The same things were measured in two ways. Each way mixes the same 9 hidden numbers, adds some noise and spreads widely along 5 directions of its own, which tell nothing about the thing.
Some things both ways: the first way, then the second way.
[ 18  25  -9  10  14   8 -30  -6  -7 -14   0  39 -36  -5  29  -3 -22 -19
  10  17 -11]
[ -9  -4  -6  12 -21  -9  -1  -6 -35  11  34 -21  27  15  -1 -11   6  -2
  -5  -3 -10  -4 -17 -15   6  -4]

[  0  18  15  -7  12  14 -29   3   2  13   7  26 -19 -11 -10   6  -3   1
  20  13  -1]
[ 18   1 -14  -4  33  28  -4   0  28  -5   4  13 -15  14   1 -25 -10   0
 -23 -30  -7 -25  11  -2  -9  10]

[ -6   0  -1   7  23 -22  33  27  14   9  24 -17  16 -14  -7  -5  -2   9
  -6   0   4]
[ 17  16 -15 -17  17   5  -6   5  18 -30  -8  -6   1  17  -1  -6 -23  15
  -1 -14  -4  -6  11  16 -10  -4]

[ 33  -6  -1  -1  -2 -22 -27   9  12  -3 -39   8   4   6 -17   5   4 -10
  12  -3  13]
[ -6  -6 -13  10   0  14  -8   5   0   5   7  -4   6  -2  -7 -18  17  14
  -3  -7   6  -2  13   2  -6   1]

[ 35 -16  -1  -1   6 -24 -10  14  17   3 -33   3  -1  -8 -14   2  -7  -6
  -1 -10  10]
[ -4 -27 -17  21  -8   7  29  21   6   1   9   2   0  13 -22  -2  18   2
 -28  19 -17  14  -5  -9  -8  41]

[ 10  -9 -17   7  -8 -24  15  13  -7 -24  30   9   5   6  13  -7  -4 -11
 -16  -3  -7]
[  4 -20 -22  11   8  25 -15  35  13  19  26  -5  24   5 -12   6   6  -4
   2   4  -6   9  -5   7 -13  43]

[  8 -10   0 -13  -5  -2 -22  -3  -6 -10   9  17  -7  -3 -20  10   9  -5
   9  11  -2]
[  2   2  -3   8  17  20  -8  -5   6   4  -2  -1  -8   6   0 -28  18   5
  -4 -23   7 -14  20  -3 -15   7]

[  9 -22   2   5   9 -30   5   1 -12 -30   8   0   5 -15   3  15  -2   7
   1   9  -4]
[  3   9  -5   1   3 -10   0   2  -6  -5  -6   2  11   1  11 -15   4  12
   1 -14   0 -13  29  -3  -6 -15]

[  7 -13   3   7  22 -26  30  24  33   0 -32  -8  29   2 -10 -15 -12  24
 -14  12  21]
[ 16  12 -28  22  -3   1  18 -17   4 -21   1  -1 -11  12  -8 -15   2   9
  -9 -26   0   0  16 -13   0  -9]

[ -6  -5  -4 -10   1 -22  16  11   7  -1  10   0  17 -25   1  -8  20  -2
  -5  -2   4]
[ -8   6   9  -1 -11 -15  -3  -9   1   9  -1  -3   8  19  -5 -16  22   0
 -25   1  -1  -3   5 -13 -24  24]

[ -1   3  15  -1  11 -10 -17   7  -7  14  -8 -13 -15   5 -15  29   5   6
  25 -12  17]
[-11   3 -26  -4 -17  20 -12  -8   4  13  14  10  11   2 -12  -5   7  14
 -12   5   0  11   6   4   7  -8]

[ -3  -8  -3  13  13 -19  21  17   6 -10  14  -6   7  18  -3  -8 -19  11
 -18   9  12]
[-15  -5 -12  -2 -32 -15   8  -7   3 -16   8 -35  15   8 -34  -7  19  13
   0 -18   3   6  19   5   1  -5]

[ 26 -33  -3   8  -3 -27 -40 -15 -26 -27  10  10 -11   3  -9  11 -25 -12
 -27   4  -4]
[-12 -40 -24  19   1  25  15  18  -2  33  33  11  14  -5 -17   8  14  -5
 -18  20 -15  18 -16 -12  -1  32]

[-16   0  10   2  27  -7 -19  -4  -8   6   0  -6 -15 -16  -5   0  -5   6
 -10  11  14]
[  7  -5 -19 -14  19  25   2  -1  25  26  15  31   8   7  -2  21 -25   0
 -34  -1 -12  14  -4 -12  -8  17]

[  1  -2 -13  -8  12   2  13   0  -1 -13  17   3 -35 -13   6  12   3 -13
  20   5   3]
[ -7 -12 -12   6 -18 -12  20  20   7   2   0   1  19   9 -19  18  12   8
 -18  26 -10  27   4  -2 -18  33]

[ -6   0  -2   0   9 -13   2   8  -4 -15  16   1  -9 -10   4   4  11  -5
   1   9   8]
[  8  17 -12  10  -3  11 -14  -5  -1  10  12   8  12  30   4  -8   9 -12
 -10   1 -13  13  -4 -12 -10  37]

[ 18  -2 -11  -8   5  -2  -1   8   0   1  14   9 -31 -14  -3   5   2 -16
  17  -7  -5]
[ 12   4   2   1   3 -16  28  12   3 -23 -19 -22   0  26  -5  -3  -2   2
   0 -12  -6 -11  24   2 -16  11]

[ 26  14  -4  -5 -22   2 -42  -7  -4 -12  -1  37 -15  20   7  19  -3 -28
  23   1  -1]
[-31 -11  -4  -3 -24  11 -32   3 -10  24  19 -24  20  -6 -15 -30  36  13
   5   2  15 -16   7  16  -3  -8]

[ 14  18   0  -2   8  20 -28  16   2  16 -10  14 -42  19 -10  23  -7  -6
  23 -14   6]
[-10 -11 -21  -8 -11  36  -2   8  12   7  10 -14   3   7 -27   0  -3  27
 -12  -3   7   6   4  22   7  -9]

[ 37  -3 -19   5  -1 -25 -40  -2 -13 -15 -35  17   4   1   1  -3  -1 -15
 -11  -5  -9]
[-19 -31  -9   2  13  36 -10  10  -8  42  33  13  23 -10  -4   3   7   5
 -11   8 -10  14  -8  -9   0  12]

[ -5 -10   0  -1   7 -13  44   5  18   6  14  -6   9   5   5  12 -21  13
   9  -3  12]
[  0  -4 -32  24 -24  -5  11   8 -11   0  15 -12  14   8 -13  -2  15  -1
   6   9  -3   6   0  -1   1   7]

[-10  -1  -9 -11   6  -4  29  -4  11   0   6  10  28  -5  -3  -2  -2  16
  12  15  -2]
[ -9 -14 -11  -1  15   2  -1  -6   9   0   2   3   2 -23  -6 -18  13  17
  -3 -18   8 -12  25  -2 -11 -20]

[  5 -23   6 -13   6 -24  -8  -8   3   1   0  -5  21 -27 -21  13   5   1
  -4   3   7]
[ -8  10  14  -5   9   5 -18  -5 -20  15  -5  -2  10   8  18 -22  10  16
  -6   3   8 -15   8   2 -18  -9]

[  2  -4 -17   3  12 -24  28   3  29 -22 -46   9  49   7  16 -18 -10  17
 -23  23  15]
[-11   2  21 -22  10  16 -30   8  -1  21   2 -11  28   4   7 -12   6  14
  10 -27   5  -6  38   7  -7  -1]

[ -5   0   8   3  26  -3 -27   0 -15   1 -13   4  -6 -13 -11   7  -4  18
  -3  11  -3]
[-24 -15   1 -14  -2  12   1 -23  -3  17  16   8   8 -12 -11 -10   1  27
 -32 -11   0   4   6 -13   4 -29]

Other things, the second way, with their names:
(348): [  3  -7  -7  20  -1  -1  46  -8  -8   0  -3  10  -7  26  -8   2   8  -6
 -27   6 -21  16   1 -28  -6  27]
(283): [ 11   3 -32  25 -10  -1 -10  12  -8  -6  27  -7  21  15  -2 -14  12 -16
  10  -5 -17   0  -3  -7   2  27]
(595): [  6 -27 -13   7  11  10   4  30   5  23  25   4  20   1  -3  13 -14   9
 -25  12  -5   0 -17  -4 -15  21]
(762): [  1  28 -17 -16 -17   8 -33  -6 -18  -9  16 -17  24  21   7 -16 -17  20
  10  -9  -1 -10  -1  19  15 -32]
(588): [ -7 -20 -13 -19  22  27 -22  25  33  19  14  13  15  -5 -10  -9  10 -11
  -1  -8 -14  -6  20  10  -8  35]
(671): [  7   0  -8  10  -2   1  15  20  13  -4 -13   2  -2  22  -8  -8  17  -3
 -11   4 -11   2  21   0 -17  40]
(103): [-15 -32 -21  29   0  26   6   4   9  17  22  12  -4  -9 -25 -15  34  14
 -33  15  -1  18 -15 -13 -17  33]
(58): [ 11  -2 -30  17   3   8  -4   1   0 -10  31   2   8  17  -5 -23   2 -13
  -7 -16 -22  -6  -9 -13   8  20]
(635): [ 10   2 -11 -13   7  -3   0  23  41  -3 -17  10   3   1  -8  -1   2   9
 -14 -11   4 -11  40  11 -21  18]
(199): [ -1 -27 -23  30  14  29   8  10 -16  32  38  15  15  -1   1  -2   6  -9
 -10   2 -18  11 -12 -25   5  21]
(701): [-22   1  -3  -3 -31  14  -4 -23 -16  18  16 -18  13  10 -17  -6  10  25
 -17  -6  11   9   0  -1   6 -23]
(538): [ -5  -2  11   3   1  -4   1  13  -4   2 -10 -25  16   5  -3 -12  20   6
  18 -26   8  -9  44   2 -13   6]
(41): [-17 -18  -8 -22   9  -2   3   9  -9   7   7  10  22 -10   0   8  -8  12
  -8  30 -14   5  -8   6  -6  -8]
(717): [-10  13  -2   5 -13   9   9 -21 -18  -8 -10 -11 -10  19  -5 -29  20  16
  -6  -7   5  -9  14   2   3 -19]
(187): [-18 -20  -8  16 -10  11   8   4 -10   1   9  -8  10  -6 -18 -11  25  25
  -5   3  -1  19  12  -4  -3   3]
(414): [-35 -28   8  -9  -8 -12  -6   7  -3   4  11  -6  22  -6 -20 -15  33   9
 -18  23 -14  12  -4  -3 -19  28]
(202): [ 15   7  -8  10   8   9  14   1  20  14  -2  13   0  27  -4   0  13 -25
 -11 -23 -15   5  29 -23 -12  46]
(86): [ -1  -4 -34  19 -24 -15   9  -6  13   3  19  10   6   2 -18 -13  23 -10
 -20  -5  -7  -3   7 -18   0  14]
(243): [ -5 -28  -5   8   0   1  37  17   7   2   4   2   6  13 -21   9   7   1
 -26  10 -22  18   4 -15  -9  38]
(97): [-22  -4   3 -22 -14 -16 -22   0   7  -1  10 -15  18   7 -14 -23  18   5
 -15   8  -2 -15  -3  10 -16   9]
(16): [ -1  16   4 -10  -3  13 -22   8  -7  16  -7 -18  21  11   6  -1   5  13
  19 -12  16  -5  30  16 -10  -8]
(500): [ -1 -12 -11  -2   0  17  -6  23  27  23   8   1  19  10 -18  15  10  -3
  -8  -1  -4  18  18   3 -16  45]
(271): [  9  -6 -11   6  -3   0  18  10  15   8  10  15   5  26  -9   3   0 -11
 -37   4 -23   7  -2 -19 -10  42]
(203): [ 16  -4 -10   6  18  17   2  22  15   1   6  -4  14  19  -5   9  -7  -2
   1 -15 -12  14  14  -3 -15  38]
(640): [ 35   4 -26   7  30  14  11  22  33  -2  -2  21  -6  21   3  13 -24  -8
 -21  -2 -11   0  -1  -3 -25  40]
(402): [ -2 -19   3 -19  30   7 -25  35  22  -4  13   7  20   3   1 -29   6  -6
  -7 -11 -26 -17  17   5 -13  40]
(197): [ 13  19 -22  21   3  15  -9  -5  -7   0   8   9   1  30   6 -16  13  -9
  -5   6 -11   8  -9 -10 -10  33]
(30): [  2 -24 -19  37  -2  16  21  10  -7   7  22  -5   5  12 -17  -5  21  -4
 -11  -4 -14  17  -3 -20  -4  37]
(192): [  1   4   1 -10  12  12  -5  -1  13  15  -8  -6   3   8  -1  -7   7  -1
   1 -19  10 -16  25   4 -17   4]
(155): [-12 -30   5   1  -8  -7  32   7  14  13   3  -5   9  -9 -22   6   7  20
 -28 -23   2   5  36 -16  -4  -2]
(185): [  3 -14 -18  -2   7  35  23   8   9  21   9  12   4  13 -12  26 -21  11
 -23   3 -11  22   2  -3   6   9]
(809): [ 14   8  -1   2  10  -7  15  10  -9  -6 -12  -9   5  13  10   4 -16  16
  -7   0   5 -12   7   3 -19 -10]
(422): [ 27  12 -23   4  16 -11  13  21  18 -12  -9  14   2  25   8   2  -5 -26
   0   3 -21 -10  13  -4 -20  40]
(645): [-19 -15  10  -1   3 -17   6   1  -9   3   3   9  16   0  -1 -17  26   0
 -16   9 -18   3  10 -18 -15  22]
(125): [ -9 -21 -28  10   1   9  13   2   6  17  21  20   9   4 -16   7  16 -17
 -20  29 -21  19 -23 -14 -12  42]
(862): [-14 -18  23 -16  14   5   5   2   8  10   1  -5  10   6 -10 -10   6  13
 -27 -16  -7  -1  18 -10 -17  15]
(363): [-15 -18 -10  -7  12  31  -3   9   1  37   9   8  13  -7  -6  13   6   4
  -3  18   3   8  -1   7 -10   9]
(207): [  5  26 -17  -4 -13   3  13 -33 -14  -8  -1  -9   3  25  -4  11 -14  10
  -4  -6   0  16  -3  -5   4 -24]
(120): [ 14  12 -20  20  -3   5  28   1   7  -7 -15   4  -6  28  -9  10  12  -9
  -3   5  -9  21  14  -9 -15  36]
(626): [-23 -22   0  -9   7  -6   8 -11   6  -3   7  12   4  -7 -15 -19  20   7
 -28   2 -16   3   4 -15  -9   9]
(204): [  1   8  -2 -13   7  13 -29  18  18  10   2  -1  16  16   2 -21  13 -11
   8 -18  -7 -16  30  11  -9  28]
(378): [  1  -6  -5 -13   5  25  -6  30  -4  22   4  -8  23   6   4  16 -21  22
   3   6   5  -2  12  23  -1  -9]
(654): [ -2  13 -16   4  -5  25 -10  -2  -1   5   3   4   5  25  -4 -13  18  -6
   5   0 -12  11  11   2   1  24]
(274): [ 11   0  -7   1  -5  -9   5  13  10  -6   7 -22  21   9  -9  10 -13  13
   1 -30   3   4  27  -1  -7   0]
(607): [-12 -17  10 -14   1   3   2  21  19  29 -12  -5  11 -13  -9   6   8  24
 -17  -2  24 -14  33  11 -26  -3]
(739): [  5  -8  -9 -16  24  11  -8  20  34  11   5  18  11  10  -3  -6   4 -23
  -6 -17 -22  -9  28  -4 -10  44]
(340): [ -1   7 -27  -2  -5   1 -14   0 -17   5  25  10  29  13   7   3  -5 -10
   7  18 -23  12 -17  -5   5   9]
(405): [-14  -1   2   3 -11   2   6   7 -27  -7   3 -16  15  27  -4 -17  20  -4
  10  10 -25   5   6   1   5  19]
(25): [-10   3   3 -12  -7   5  -8  11  12  -4  -9 -16  14   9 -13 -16  21   6
  14 -25  -3  -2  51  12   0   8]
(612): [  3 -33 -11   6  18  21  12  40  -1  13  21  -7  19   5  -5  10 -12   3
  -4   5 -17   3  -2   2  -3  26]
(546): [ -6 -11 -32  14   9  31 -27   2  -3  12  37  14  17  -1  -4 -19  16  -7
   2   4 -18  12 -14  -6   4  23]
(391): [ -3  -6  -7  27  -7  15  11  -2 -18  16  17  -2   9  31  -9  -2  23 -13
 -12  11 -19  25 -16 -22 -10  49]
(87): [-19 -11  11 -30  11  12 -11  18   0  -3  -1  -7  24  11  -6  -5   3   8
   3   8 -21  10  13  14  -5  19]
(518): [-12 -20  -1 -16  12  21 -15  18   5  14  16  -5  19   5  -7  -4  -3  10
 -15   9  -8  -2  -9  11 -11  18]
(156): [ -5   0 -22 -13  -6  19 -24  20  17  25  14  20  23  10  -7  10   0   2
 -18  30  -9  16 -11  11 -12  33]
(781): [  9  -3  -3   4  14  -5   5  17   3 -25  -4 -12   3  17  -3 -17   1   8
  -6  -7 -12  -8   9   3 -16  20]
(105): [  5  -6 -11   0  31  28 -28  25  14   8  10   7  14   3   5 -17   9  -5
  10  -6 -10  -4  11   8 -17  37]
(817): [ -5  -8 -14  13   5  24 -23  -3  -5   8  28  -6   7  10  -7 -27  15   5
 -13  -2  -2  -4 -21  -3 -11  17]
(334): [-15 -17   9  -7   5   6   3  20  -9  -3  -4 -30  14   6  -9 -12  14   9
  16  -5  -1 -11  21  16  -7   2]
(335): [-22 -14 -21   1 -17  27  -6   3   0  32  22   9  21   6 -19  10  22  -2
  -9  24 -10  29  -7   0   2  29]
(127): [ 13   1 -34  17  18   9   6   1   2  -7   9  16  -3  10   2  -7   2 -11
  -7  18 -13   2 -20  -5 -15  23]
(198): [  1  20  -3   5 -26 -17 -18 -13 -11 -14  11 -29   8  28  -5 -35  12   9
 -13 -19   6 -23  -3  -1  -6  -5]
(46): [-10 -10  -2  -7  -5  16  38  -3  -1  -1  -4   1   1  33 -20  12   1  -4
 -15   6 -32  28  10 -11   9  27]
(734): [ 11  30  12 -22  18  21 -40   6  14  14  -5   0  15  38  14 -13   1 -11
   0 -17  -6  -6  16   7 -22  40]
(549): [ -6  11  -1  -8   7  22 -28 -10 -20   2  14  -8   6  23  10 -33   1   9
  -7  -1  -5 -16 -16   7  -1  -7]
(585): [-29 -21   2 -10 -22   0   2   8 -12   7  12 -29  19   2 -23  -9  16  18
  -6  10   0  -2  -1  13  -1  -5]
(56): [ 21  13 -15  13  17  19  -9   2  -5  16  15  19   4  20  21 -13 -14  -1
 -18  -9  -7 -11  -6 -14  -6  10]
(689): [ -1   3 -40  24 -14  20   3 -15   1  11  15   7   1   9 -18   4  18  -2
  -7  12   1  24 -13  -8  -6  16]
(661): [ 16  -4 -12  -3  22  -1   8  23  26  -4  -4  10   7  11  -1   7  -7  -7
 -10  -4 -13  -1  16  -3 -22  35]
(758): [  7  -7 -29  25  18  28 -21   8   9  17  22  16  -1   1   0 -25  23 -12
  -6   3  -2  -8 -11  -5 -18  35]
(72): [ -2 -13 -29  12 -21  -9   1  21   5  -7  22  -4  14  12 -18 -11  12  -1
 -18  22 -16   1 -17   2  -6  30]
(90): [ -9 -15  -3 -10  21  24 -12   2  -7  -3  23 -12  15  12  -7 -16   0   1
   2  -9 -20   1 -10   2   1  13]
(168): [ 17   3 -27 -12  18  12  15   3  22  -3   5  24   4  20  -3  20 -29  -8
 -20   2 -24  15  -5  -7  -4  20]
(233): [  6  -3  -4  -2   8  -7   6  22   6 -28 -11 -20  -3  16  -5 -27   6   8
   0  -7  -4 -29  16  16 -14   8]
(839): [ 17  -2 -13  -1  16   4  13  38  27 -25 -18   4  -5  22  -7  -8  -2   3
 -11   8 -17  -4  17  15 -20  42]
(770): [  8   1  -7   1  21   4   4   3  10  -1  -6  15   4   0   7  -8   2   6
  -6 -14  -7   0  27  -9 -13   6]
(698): [-21  -7  12  -9 -18  23  -9   6 -29  24  12 -32  25  12  -5  -2   3  26
   5  -7   9   0  12  13   9 -22]

Some of these things the first way, each followed by its name:
[  9 -20  -5  -9  -2  -9  -5   3   1 -19   9  14   8  -3 -18   2   0   1
 -13  13  -4] : (103)
[  9   3 -12  -1  12  -2   3  -5   0  -1 -19  19  -1  -6  10  -2 -13  10
   7   5 -10] : (199)
[  8  -5 -12  -4  -4 -21   3   9   6 -20 -26   9   4   3   9 -11  13  -5
  -7   4  11] : (202)
[  5  -3  -5  -3  12  -3   8   3   0  11  -3  -3 -17  -5   2  22 -11   4
   9 -18   3] : (378)
[-15  15 -10  -3  24  10  10  14   1  20  13 -13 -26  -5  -5   5   6  -1
   9  -9   6] : (207)
[  7  -8  -4  -6  16  -7  21  10  26  16 -32   0   7   0 -16 -10 -11  18
   5   5  12] : (30)
[ 25 -15 -15  -4  -2 -11 -11  -9   2 -13   3  16   1   7  -7  11 -22 -12
  -2   5  -4] : (334)
[  0  -1 -22  -2  -6   0   2  -8  -4 -31  12  17  -5  19  18  14 -10 -11
  -9   8   3] : (335)
[ -2  12  -5  10  15 -20   8   2 -13   2  29  -7  -5 -13  17  15  -3  -8
  19  -7  -2] : (340)
[  9 -10 -13  -9  11  -5   7   7  -7  -1  -1   1 -15 -24  -2   4   8   0
   1 -12 -12] : (348)
[  7 -15  14   4  23  -8 -28 -15  -5  -6  12  13 -27 -22  -6   2 -32  -5
 -11  23   7] : (595)
[ 12  15  -1   2  -1 -14 -21  -1  10  -6  16  26   9  -9  11  -3  -7 -25
   3  16   6] : (97)
[  7  10 -21   1  14  -9  12   3   3  -6   3   4  12  -7   8   8  -2  -4
   8   3  -6] : (87)
[ 29  12  16  13   9 -16 -50  16   6  -8  -8  23 -25  -6  -2  -3  -5 -22
   4  13  11] : (198)
[  8   4   8   6   9 -30   4   9  -8   0  15   3  22 -22   3   5   6   7
  20   2 -11] : (402)
[ 17   7 -25   0   6 -22  13  -2   3  -1   9   5  20 -21  18   4  -4 -16
   2  -9 -12] : (41)
[ -1   7  -9  -5  17  -7  49  21  24  14  16   1  14 -23   1  -7   3   9
  16   1  -7] : (781)
[ -5 -17   8  -3  26  -8 -25 -13  -6  -8  -4   5  -3 -22 -22  -3 -13  13
 -17  28   5] : (862)
[ 15  24 -26 -13   1   9  56  28  41   6  -1  22   5 -17  26   0  13 -11
  35  -9  -7] : (839)
[-26  16  -1 -18  11  15  38  -8  18  16  24   7  10  -7  -3  10   2  12
  40  17   5] : (105)
[ -4  32 -29 -16  -7  16  37  21  27  18  -2  12  -2  12  13  -6  21 -12
  28 -15   5] : (689)
[  7  -6 -30  -5  -4 -14  22  19  -6 -14  15   3   4 -10   9 -11  18  -8
 -15 -14 -15] : (391)
[ -3   7   4  -7  13   5  13   0  20   6 -33   2  -2  18  -7  19  -4  16
  38  10  24] : (25)
[ -3   6 -11  -8  -2  -7  29  16  12   5  -2  -3  13   9   4  15  13   5
  17 -15   8] : (654)
[-11  -2  15 -19  -3  -2   0  -9  11  19  24   7   8  -7 -23  13   2   2
  29  10  13] : (758)
[ 12  -5  -1 -11   7  -2   5   6  27   4 -24  10  15   2 -11  16  -9   9
   5   2  12] : (717)
[ 18   4  11   4  14 -12 -38   0  11   5  -7  16   7 -11 -12   8 -18  -9
  -6  14   9] : (549)
[ -4 -26  20  -2  21 -18 -15 -11   9 -15  10  -6  -3  -7 -27  17 -19   3
  -6  31  30] : (197)
[-13  30   7  11  22  -3  27  32  -1  27  24 -12  -9  -7  13  20   5  14
  31 -24  -2] : (762)
[ -8 -16  -4  -5  20 -20  37   1  16 -11  -8  -6  30 -15  -3  -2  -2  21
  -2  19   8] : (770)
[ 36 -14 -19   4   7 -25 -11  11   2 -13 -27   8  -4 -10  -1 -10  -3 -13
 -15  -7  -4] : (243)
[ 24 -20  -5  -1  -2 -25 -32 -17  27 -29 -37  24  24  14  -6 -14 -27 -17
 -36  34  31] : (192)
[ 22 -32 -11  -7 -16 -30 -14  -4  -3 -30  -7  14  10  -4  -2   1   1 -14
 -28   0   4] : (607)
[ 10  10   8  -3  -8 -11 -26   1 -11  -8   3  13 -19   6   2  22  13 -16
  35  -2   8] : (204)
[ 11   4  -4  11  25 -13  -5  16   5  -8 -22   2 -27   2   3 -15  -8   0
   2  13  12] : (274)
[ -5  -7  14   6   3 -28  20   9   9  -5   4   2  16   2   9   0 -10  13
   3   5  16] : (86)
[ 20 -16 -25  13  10 -38  21  23  18 -30 -20   0  26   2   7 -29  -6  -2
 -38  12   9] : (203)
[  0  -1  -9   4  -5 -19  12  -7   7 -26  10  19  34  14  18   0 -17   0
 -11  19   5] : (588)
